The rows are grouped in 3 ways, from coarse to fine. Each group lies inside one group of the grouping before and may be the whole of it. The rows also spread widely along 12 directions, which tell nothing about the answers.
(in the rows, 128 means zero)
Some rows, each with its group in each grouping after it:
[129 109 124 101 136 173 144 106 125 112 103 119 152 151 130 175 130 104
 127 139 133 137 122 133 104 116 106 118 136 133 119 143 129] | z846 mel z623
[113 106 149 116 175 107 120 145 124 133 185 176 119 148 165 139 134  62
 157  98 110  86 114 146 120 135 134  55 133 118 150 146  71] | z200 tatad z675
[157 157  72 111  91  97 153 131 165 141 141 140  31 123 121 128 144 124
 130 175 150  92 110  83 123 104 131  80 118  95  92 160 129] | z200 lezu z766
[ 91  86  72 169  99 145 168 191 179 160 112 185 130 121 124 137  84  90
 120 159 110 142 126 156 108 133 109 171 186 107 133 102 123] | z200 mil z944
[132 158 120 106 133 220 136 112 161 108 110 140 159 173  95 119 104 168
 105 141 119 117 158 133 120 130  70 150  68 106 116 132 157] | z200 lezu z655
[117  93 154  90 112 156 137 145 125 118 207 193 120 116 134 143  75  95
 115  95 136 114 125 150 100 169 115 114 108  88 138 126 119] | z200 vasu z322
[122 126 137 147 163  72 134 108 146 133 121 117 123 140 140 158 144 114
 135 103 133 153 115 106 144  90 148 129 122 147 102 145 110] | z200 lezu z261
[118 108 138 125  92 144  95 117  81 142 189 105 146 118 171 137 107 108
 142  89 186 113 138 153 101 194 124 151  70 106 120 117 124] | z200 tatad z117
[116 108 104 112 106 131 155 124 142  58 104  89 193 165  94 124 112 165
 103 146 184 157 145 103 116 110 132 202 103 154  94  98 156] | z846 zemen z71
[122 129  99 168 118  53 106 162 146 140 171 118  91 170 141 111 141 132
 141 122 169 116 117  85 143 102 143 140 116 120 107 132 107] | z200 mil z598
[ 84 130 116 155 125  83 137 129 151 162 141 129 124  96 140 119  89 126
 109 154 154 136 160 151 136 177 130 133 120 141 121 118  97] | z846 zemen z949
[100 130 117 158 127 134 146 128 216 172 137 176 129 105  93 171  99 159
 137 131 107 118 152 133 119  85 134 207  79 118  56 102 114] | z200 tatad z248
[108  94 115 132 127 164 117 162 159 163 141 157 143 180 113 155 114 129
 124 144 133 139 121 118 115  94  79 187 155 119 107 116 119] | z846 zemen z960
[122  99 126  82 102 141 136  79 133 133 193 177 100 100 135 202 119  72
 135 122 144 134 123 136  95 131 120 106 115 100 119 131  77] | z200 vasu z534
[112 159 154 109 160  92 155 134 195 119 156 113  99 183  98  87 112 178
  87 182 162 102 156 111 161  91  62 127 122 149  86 138 128] | z200 lezu z766
[102 114 139 155 144 157 131 164 144 110 117 147 183 173 118 116  86 144
 108  98 119 154 135 139 136 129  96 191 118 123 133 114 153] | z200 vasu z322
[123  99 156  69 120 202 148 100 115  98 135 102 170 157 136 158 111 111
 115 140 163 119 141 166  94 145  79 140 118 133 116 123 141] | z200 mil z944
[145 146 111 116  91 118 135 113 119 130 151 145  73  92 131 124 104 121
  94 107 151 149 104 105 140 151 127 124  91  80 121 154 125] | z200 tatad z675
[127 100  96 130 101 141 142 152 140 123 128 187 135 103 106 143  84 124
  97  99 125 173 104 107 118 131 148 174 117  89 124 124 135] | z846 zemen z960
[166 168 107 131 129 121 119 131 143  77 100  97 121 212  98 109 154 188
 113 106 151 152 103  42 161  60 120 173  78 109  94 154 171] | z200 vasu z322
[122 151 117 177 160  90 124 223 181 156 135 157  86 198 120  59 112 161
 115 127 116  93 103  94 168  89  86 145 149 106 119 146 146] | z200 tatad z248
[120 122 113 136 150 104 114 163 163 166 196 201  71 171 126 120 118 100
 118 130 118 122 110 100 142 102  83  94 162  94 149 147  76] | z200 lezu z261
[152 159  88 110 131 107 126 118 143 105 164 183  70 149 118 124 139 114
 118 119 121 131 105  76 144 109 127  70 102  77 146 162  93] | z200 vasu z534
[109 113 152 122 119  98 110  99 124 107 198 134 137 139 116 130  91 137
  76  91 178 195 126 107 161 127  93 184 104 109 128 123  83] | z200 tatad z675
[120  86 153  94 125 132 115 119  91 107 157 113 148 156 133 143 102 109
  80 107 182 193 106 120 133 138  82 161 156 123 146 138 115] | z846 zemen z949
[156 149 109 113 113 112 123 119 156 103 147 113 103 169 104 127 144 170
 124 132 166 120 123  67 132  77 128 155  76 110  76 138 143] | z200 lezu z766
[142 109 143 147 131  95  88 151  66 136 115  31 136 202 196 136 174  98
 167  89 188 121  81 109 129 113 125 144 143 146 112 152 151] | z200 tatad z675
[119 113 114 144 104 147 133 172 126 137 131 124 139 139 148 110 101 120
 139 122 146  99 125 147 107 160 123 154 111 110 115 116 158] | z200 tatad z675
[138 146 136 106 131 115 125 133 155 151 146 124  68 175 102 123 125 167
  85 147 162 145 105  74 161  81  67 149 137 114  92 160 126] | z846 zemen z71

New rows, each followed by its group in each grouping:
[135 132 137 115 151 155 140 117 156 132 111 130 123 163 120 159 132 130
 125 129 120 131 116 120 128  83  97 140 125 126  95 149 136] | z200 lezu z766
[127 123  88 129  95 133 155 102 125 125 113 125 123  92 142 160 122  92
 135 134 144 142 123 139 107 148 145 131 115 113 111 131 125] | z200 tatad z117
[137 113 136 112 114 170 110 131  98 160 159 150 101 132 152 159 111  88
 119  92 135 136  90 133 117 141  87 131 135  81 141 152 126] | z200 tatad z248
[119 102 142 113 133 162 106 147 117 178 139 110 125 179 154 158 130 107
 137 145 154 114 118 142 109 127  68 139 161 133 116 141 125] | z846 zemen z949
[114 106 125 122 142 128 152 162 147  83 125 128 158 198 125 126 124 113
 131 141 139 124 123 123 121 103 102 134 156 142 129 122 139] | z200 vasu z322
[139 132 150  65 136 155 165 107 159 107 164 173  94 127 109 152 113 112
 104 139 125 106 123 129 116 112  99  83 114 107 110 152 116] | z200 mil z598
[114 121 116 161 115 110 134 124 149 121 115 135 145 126 120 150 103 141
 113  94 139 181 119 111 138 111 135 201 104 120 104 121 134] | z200 vasu z534
[155 163 128 124 129 130 155 134 154 155 108 154  58 114 117 121 110 144
  93 116 115 136  98 100 150 117 108 111 111  92 104 176 167] | z200 lezu z261
[142 106  87 130  96 178 131 159 107 146  98 117 125 151 169 152 141  79
 165 127 133  94 100 144  82 145 127 119 139 103 127 137 157] | z200 mil z944
[117 133 134 118 128 136 128 118 122 111 147 115 142 150 146 132 118 121
 131 124 153 111 143 141 119 157 118 114  89 126 122 130 129] | z200 vasu z322
[106 100 148 139 112 140 135 142 128 128 128 108 166 137 146 145  94 132
 131 106 157 133 133 151 109 149 118 193 110 137 102 108 159] | z200 vasu z534
[ 86  95 127 173 164 111 106 160 128 207 152 163 115 140 192 159 123  47
 167 116 102 116 119 176 118 148 111  93 181 127 151 137  72] | z200 lezu z766
[ 99 134 111 145 122 108 121 120 174 137 171 136 133 140 118 125 107 150
 127 151 156 116 170 129 126 129 117 157  83 129  96 106  99] | z200 lezu z766
[125 116 145 105 133 128 120 156 137 104 195 169 119 164 123 106  99 129
 106 101 148 120 120 111 132 131  98 124 111  99 140 131 121] | z200 vasu z534
[137 145 135 132 132 136 128 127 127 155 111 106  96 160 149 150 140 124
 137 119 134 120 104 119 134 116 105 125 120 118 102 159 151] | z200 vasu z322
[124 125 155 120 180 127 126 119 128  97 124 129 164 171 127 139 128 127
 112  96 123 149 122 109 142 101 120 118 112 137 129 152 115] | z846 mel z623
[161 111 109 101  94 140 123 103  98 108 133 103 118 140 143 176 155 102
 147  99 165 134  90  98 103 107 147 143 101 103  98 145 138] | z200 tatad z675
[116  95  97 127 108 133 149 164 148  88 136 126 168 170 122 114 115 124
 137 146 159 112 145 127  98 128 127 151 128 136 123 101 143] | z200 lezu z655
[135 129 139 107 184 165 120  81 104  75 104 138 187 167 140 154 143  96
 118  71 102 167 120 132 137 115 127 103  93 119 160 156  98] | z200 mil z944
[143 152  82 110  99 135 144 101 126 109 115 117 100 125 116 130 122 134
  98 155 156 143 125  97 128 141 120 101 102 106 124 152 132] | z846 mel z623
[148 142 158 115 109 148  87 145  81 115 184 129 123 142 155  93  95 152
 112  55 167 113 118 115 127 185 119 136  41  76 137 143 165] | z200 vasu z534
[154  89 135  88 120 106 147 176 107  62 153 173 132 132 110 104  91 118
  78  70 149 172  74  79 132 122 154 139 131  90 144 145 159] | z846 zemen z960
[125 136 108 140 115 190 130 147 127 132  88 147 169 120 118 117  80 157
 102 104 117 147 133 138 118 172 126 179  76  98 123 123 177] | z846 zemen z960
[136 139 120 110 130 140 137 137 165 120 148 154 102 161 102 124 118 144
 107 133 133 123 116 100 137  88  90 144 117 102 107 139 127] | z200 tatad z248
[121 154 182 106 211 131 129  89 170 112 125 119 141 215 103 140 146 155
  94 122 120 153 128 102 181  47  56 138 121 148 107 160  92] | z200 mil z944
[135 162  86 144 127 135 154 129 165 121 105 187 105  96 105 122 101 137
 106 112  91 141 118 110 139 128 146 126  80  82 124 145 132] | z200 tatad z248
[116 104 121 147 120 102 138 167 150 140 144 133 121 138 140 127 109 117
 133 124 146 119 122 126 119 123 133 151 135 126 105 124 139] | z200 lezu z766
[161 154 143  79  97 178 142  85 152 140 160 187  63  93  92 175  99 154
  88  95 123 153 103  93 131 111 108 144  56  58  83 163 146] | z200 vasu z322
[106 148 138 122 176 143 122 106 172 119 128 135 162 187  94 127 118 173
 100 141 130 140 157 112 153  95  81 159  92 142 107 127  99] | z846 zemen z71
[136 157  93 179 131 143  88 132 114 178  89  95 113 170 167 134 152 126
 151 109 132 127 111 117 140 127 115 142 101 107 119 155 134] | z200 mil z944
[124 142 131 113 139 144 154 110 163 130 122 135 121 132 123 145 124 131
 126 140 127 105 139 137 120 116 120 122  94 125  94 138 125] | z200 mil z944
[107 112  96 159 152 119 120 154 131 129 123 144 154 164 162 132 139  79
 160 120 116 116 127 144 117 135 140 105 138 126 153 127  95] | z200 mil z944
[130 125  70 110  78 126 184 159 162 101 124 130  98 134 116 105 111 122
 113 190 164  96 133 124 105 136 117 118 140 115 112 119 152] | z200 mil z944
[ 97 136  63 191 133  59 144 172 156  84 105 121 154 173 132  76 122 127
 128 147 141 140 145 108 149 128 144 139 136 142 152 109 116] | z200 vasu z534
[133 139 177 118 146 148 114  96 111 155 139 134 112 115 147 152 102 125
  97  69 130 163 107 134 146 140 106 137  91  99 114 166 132] | z200 lezu z766
[134 154 136 116 186 125 157 105 187  76  98 154 143 182  75 130 134 159
  78 115 101 176 120  84 175  41 100 150 110 125 114 152 111] | z200 mil z944
[147 174 117 121 161 112 124 153 173 128 152 168  65 188 104  82 129 155
  93 138 118 114 111  74 171  85  79  90 119  90 129 170 118] | z200 lezu z766
[136 126 113 135 138  80 151 165 155 153 134 166  66 120 154 150 142  85
 168 119 110  79  97 116 115 107 164  75 139 113 105 154 126] | z200 vasu z534
[126 144 108 127 151 128 117 122 118 131 115 124 130 154 146 123 135 111
 125 135 133 126 130 125 136 147 120  86 117 125 146 152 107] | z846 zemen z949
[128 123 136 125 131 123 138 120 132 143 127 134 103 132 148 162 127 100
 133 113 131 136 106 127 126 120 117 120 133 120 116 149 128] | z200 vasu z534
[128 124  81 119 136  79 162  77 155  71  89  59 163 175 130 174 191 112
 180 179 168 109 154 103  97  70 175 112 114 194  78 115 112] | z200 lezu z261
[122 122  86 157 158 177 134 138 173 200  56 169 107 166 115 192 145 101
 131 158  72 167  95 120 138  61  77 153 198 116 119 157 106] | z846 zemen z949
[123 177 139 128 187 175 112 106 149 119 110 124 155 193 125 113 137 153
 125 126 107 103 155 136 145 122  87 106  71 126 126 149 118] | z200 mil z598
[134 153 140 103 131 133 130 137 152 100 161 117 114 184 107  87 118 172
  98 140 166 103 135 100 149 112  78 141  89 114 104 137 141] | z200 tatad z675
[121 130 130 142 161 106 137 104 171 168 124 157 104 124 134 183 141 105
 153 115 100 128 122 122 128  85 145 116 114 128  91 151  93] | z200 lezu z655
[133 126  78 119 115 180 141  97 109 102 105 167 154  97 143 156 112  77
 130 108 104 144 131 149  89 179 155  91  92  96 162 132 121] | z200 lezu z261
[127 104 123 160 119 113 103 171 117 157 143 112 127 163 164 134 130 110
 161  97 152 115 109 121 110 128 134 151 127 119 114 132 144] | z200 lezu z655
[150  74 100  56 117 106 148 166 156  67 184 149 121 192 105 150 162 106
 154 163 174  72 113  75  81  61 143 101 150 134  96 119 116] | z846 zemen z949
[117  96  90 114 102 151 120 151 129 119 173 157 130 157 126 138 110 102
 123 143 154 120 129 116 100 136 105 119 138 104 142 120 105] | z846 mel z623
[129 139 100 105 118 185 138 118 143 110 124 131 135 177 120 144 129 124
 133 162 134 108 139 131 109 125  86 115 111 116 123 130 131] | z200 vasu z322
[160 108 148 121  90 116 133 140 101 127 125 109  98 109 138 153 111 127
 102  57 167 174  63  92 130 107 138 192 116  93  93 155 182] | z200 tatad z248
[103 128  85 116 136 165 134 170 196 132 163 198 128 192  81 103  97 151
  97 193 120 110 150 113 129 109  53 140 145 109 132 110  98] | z846 zemen z960
[146 116  90  88 128  81 178 168 177  78 134 142  98 161  99 116 149 131
 137 179 154  76 119  79 108  79 157  86 138 140  91 131 138] | z846 zemen z949
